There are 5 hidden switches. A switch that is on adds its own fixed numbers to the row, and there is some noise. The rows also spread widely along 6 directions, which tell nothing about the answers.
Known rows, each followed by its switches (1 for on, 0 for off):
[  1   7   6  21 -10  -8   2  13  -5 -15   4   0   0  -5  -8 -15 -11  -8
   6] -> 0 0 0 0 0
[  7  -9   3  17   6   7 -17   3 -16   7   9   1   8  16  -2  -3  -7   1
   7] -> 0 1 0 0 0
[ -5 -17   2   2   4  11 -11   7 -10  -8   1   5 -17   6   4 -22   0  10
  -4] -> 0 1 1 0 1
[ -9  -6  12  16 -12  -2   6  25  -5 -21 -10  -4 -20  -1   6 -31   1 -10
 -10] -> 0 1 0 0 1
[ -2   2  10   8  -2   4  -2  18 -14 -13 -13  -7 -12  11  12 -13   0  -6
 -10] -> 0 0 0 0 0
[ -9 -11   8   6  -2   7   7  21 -14 -14 -18   3 -16   6   8 -26   5  -6
  -6] -> 1 1 0 0 0
[  5  -5  14  10  -3   5  -8  19 -20  -1  -6   4   3   8   1  -9   5  -1
   4] -> 0 0 0 0 0
[-13  -6   4   6   4   8   5  22 -20  -8 -17 -15 -16   8  20 -17   2  -6
  -5] -> 1 1 1 0 1
[-14 -13  13   6 -10   1   8  14  -4   2   3   7 -10 -13  -2 -26   3   4
  14] -> 1 0 0 0 1
[ -3  -6   4   2   0  -4  -4   3 -12   4   5   0  -5  -7   8  -5  -6   4
   9] -> 0 0 0 0 0
[ -9   2  -4  15   3   1   6   7  -8 -14  -1 -10  -8   3   3 -10  -9  -5
  18] -> 1 0 1 1 0
[  0   7   3  20   5  13  -5   6 -11  -4   1  -7   1  17  -5 -11 -12  -1
   8] -> 1 0 1 0 0
[ 12   2   5  29 -10   3  -9   7   3 -16  14  10   1   6 -25 -25  -9  -3
   3] -> 0 0 0 0 1
[  8 -14   1   5  -6   5   3  15 -10 -21  -7  23  -6  -1 -17 -23  10  -1
  14] -> 1 0 0 1 0
[ -1   2  -2   7   7  10  -3   3 -11  -7  -3  -3  -8   8   1 -12  -9   3
   3] -> 1 0 1 0 0
[ -8  -8  13  10   1   3 -10   4  -8   8   9  -4  -1   5   5  -8  -8   5
  12] -> 0 0 0 0 0
[  4 -10  -5   9  -4  -5  -4   6  -9  -9   9   6  -7 -10  -4 -16  -3  -2
   3] -> 0 1 0 0 1
[ -8  -8   8  12   1   9   4  17 -11 -11 -11  -2 -11  11   6 -22  -1  -7
  -5] -> 1 1 0 0 0

New rows, each followed by its switches (1 for on, 0 for off):
[  4  -7  -5  12  11  18  -9   2 -10  -3  -5 -10  -9  24   8 -13  -3  -4
 -11] -> 1 1 0 0 1
[  1 -15  -1   7   8  13 -17  -7  -1  -3  10  -4 -12  21   6 -10  -3   7
   4] -> 0 0 0 1 1
[  8  -3   1  25  -1   8  -1   6  -2 -17   6  11   0   9 -22 -27  -9  -7
   3] -> 1 1 0 0 0
[ -8 -14   7   9   1  10  -2  11 -12  -5   0  11  -6   3  -7 -25  -2   5
  11] -> 1 1 1 0 0
[ -8  -2   2  14  -2  -2  -3  14 -12 -11  -1 -14  -9   6  10  -7  -3  -3
  12] -> 0 0 1 1 1
[ -1   3  16  23  -7  -1  -3  18 -12  -4   0  -3   5   8  -3 -12  -4  -7
   9] -> 0 0 0 0 0
[-13 -19   5  10  -4   1  -2  17  -8 -19  -1   3 -19   1   3 -25   4   1
   8] -> 0 1 1 1 1
[ -2  -3  -7  -3  -5 -13   6  15 -16 -21 -11  -1 -18 -17  12 -14  -2  -9
  -7] -> 0 1 0 0 0
[  0  -4  -7  11   1   2   2   9 -10  -9  -2  -5  -9   0   4 -16  -3  -8
  -2] -> 1 1 0 0 1
[ -8 -19   8   7  -9   0   5  19 -11   2   4  12  -2 -14  -6 -25   5   0
  17] -> 1 1 0 0 1
[  0  -8  -1  11  -1   0   2  17 -21   4  -2  -5   4  -4   6  -6   1  -8
  11] -> 1 1 0 0 1
[-17   3  -2   1   2  -5   3   1  -2 -17  -3 -14 -29  -5  17 -18 -17   3
  -7] -> 0 0 1 0 0
[  0  -5   6  13   0  10   4  23 -18 -15 -18  -1  -8  13   3 -20   4 -12
  -8] -> 1 1 0 0 0
[-12   1   2  15  -1  -4   9  20 -18  -6  -7 -11  -3  -4   7 -12  -8 -10
  12] -> 1 1 1 0 0
[  3  -2  -3   9   3  11  -4   2  -7  -4  -1  -6  -8  10   3 -14  -5  -1
  -2] -> 1 0 0 0 1
[  1   5   2  17  -7   0   0   9   0 -20  -2  -7 -17   3   2 -21  -8  -7
 -11] -> 0 0 0 0 1
[ -4 -11   4   6   1   1  -5  10 -11  -7  -2   1 -11   3   6 -15  -3  -1
  -2] -> 0 1 0 0 0
[  8 -11  -6   0   2   6  -1  19 -26 -13 -12  17  -3  -2  -8 -16   8   1
   5] -> 1 1 1 0 0
[-10  -3   9  27 -11  -4  10  21  -8  -4   3  -7   0  -6  -2 -21  -5 -13
  13] -> 1 1 0 0 1
[  2 -12  -4  10  -6  -3  -5   3  -1 -15  11  12 -12  -9 -11 -27  -6   2
   0] -> 0 1 0 0 1
[  0 -18 -12   1   7   6   0   6 -12 -12  -7  -1 -17   5  10 -13   6  -4
   2] -> 1 1 0 1 1
[-15 -25   8   3  -8  -4   2  13  -4 -10   4   6 -18 -10   6 -25   5   2
  13] -> 0 1 0 1 1
[-11 -10   7   6   3  10   3  19 -16  -2 -14 -13 -14  12  19 -17   5  -7
  -6] -> 1 1 0 0 1
[ -4  -1   8   6   1  10   3  21 -18 -13 -16   1  -9   8   2 -18   2  -1
   1] -> 1 0 1 0 0
[-11   4  -4  16  -2  -7  11  12  -7 -10  -3 -25  -8  -1  17  -4  -7 -15
  14] -> 1 0 0 1 1
[-19 -10  13  12  -5  -5  12  21 -15   3  -4  -6  -2 -10  10 -16  -1  -8
  16] -> 1 1 0 0 0
[ -7 -16   7   5  -3  -2  -7  21 -25  10   3   2   3  -8   7  -7   5   4
  17] -> 0 1 1 0 1
[ -5   7 -11  27  -6 -11  11   6   0 -14  10 -15  -6 -11  -2 -16 -19 -17
   9] -> 1 1 0 0 1
[ -5 -18   1  -6   5   3  -9   9 -19  -4  -1  12 -10  -4   3 -15   1  10
   5] -> 0 1 1 0 0
[-12 -25   5   5  -6   3   7  17  -7 -12  -4   8 -16  -4   3 -28  11  -2
  13] -> 1 1 0 1 1
[-12  -3  -9   0   7   7   6   3  -3 -29 -14  -7 -36   6  11 -28 -10  -1
 -18] -> 1 1 1 0 0
[-23   2   8  20 -14 -20  14  28 -12 -12  -2 -16 -10 -22  12 -17  -9 -13
  11] -> 0 1 1 0 1
[-15 -22  10  24  -3   9  -2   7   2  -4  19  11  -3   5 -19 -31  -4   6
  30] -> 1 1 1 1 1
[ 11 -12  -4   0   1   8  -2  24 -29  -8 -19   6  -2   5   5 -10  16  -8
  -5] -> 1 1 0 0 1
[ -6   7  -7  23   3   0   3   9 -12  -8   2 -23  -1   8   9  -1  -9 -11
  19] -> 1 0 1 1 1
[-22 -17  12   5  -4   5   8  25 -15  -2  -8  -1 -13  -5   9 -26   5   1
   9] -> 1 1 1 0 1
[  2  -7   5  19  -6   1  -3  12  -3 -15   4   3 -10   3  -7 -25  -4  -5
  -5] -> 0 1 0 0 1
[ -3   2  -4  10   1   6   2   7 -10  -9  -2  -7 -10   1   3 -14  -7  -1
   3] -> 1 0 1 0 1
[ -5   3   6  12  -5  -8   0   9 -10  -3   2  -7  -2  -8   6  -7  -9  -4
   9] -> 0 0 0 0 0
[-10  -1  -3  -8   3  -2   2   5  -8 -17 -14 -12 -31  -2  24 -14  -7  -1
 -16] -> 0 0 0 0 0
[-20 -18  21  15 -10   0   0  18  -3   3   8  -1 -10  -4   5 -26   0   1
   9] -> 0 1 0 0 1
[ -5 -11   4  15  -3  14   1  11   2 -24   1  14 -21   7 -18 -43  -3   4
  -4] -> 1 1 1 0 1
[  3  -7  -7   2   3   2   5  11 -16 -14 -12   5 -10  -3   3 -16   1  -7
  -3] -> 1 1 0 0 0
[ -7 -19   2   6   0  -1  -3   7  -4 -18   1   6 -18   3   2 -21   0  -1
   6] -> 0 1 0 1 0
[ -4 -19   6   1 -14  -7  13  23 -13 -13  -4  31  -4 -27 -17 -33   9  -1
  16] -> 1 1 0 0 0
[-10  -5   2  13 -14 -13  18  25 -13 -11  -2   3  -6 -26  -1 -21   0 -12
  14] -> 1 1 0 0 1
[-18  -6  19  18  -5  11   3  16  -4   0   1  -5  -9   8   1 -26  -5   4
  12] -> 1 0 1 0 1
[ -3   5  -4  21  -1  -6   0  10  -7 -11   1 -22 -11   4  14  -9 -13 -15
  -7] -> 0 1 0 0 1
[-20 -18   4  -3   3   2   6   1  -4   2   2  -1 -18  -7  12 -22  -8   5
   8] -> 1 1 0 0 0
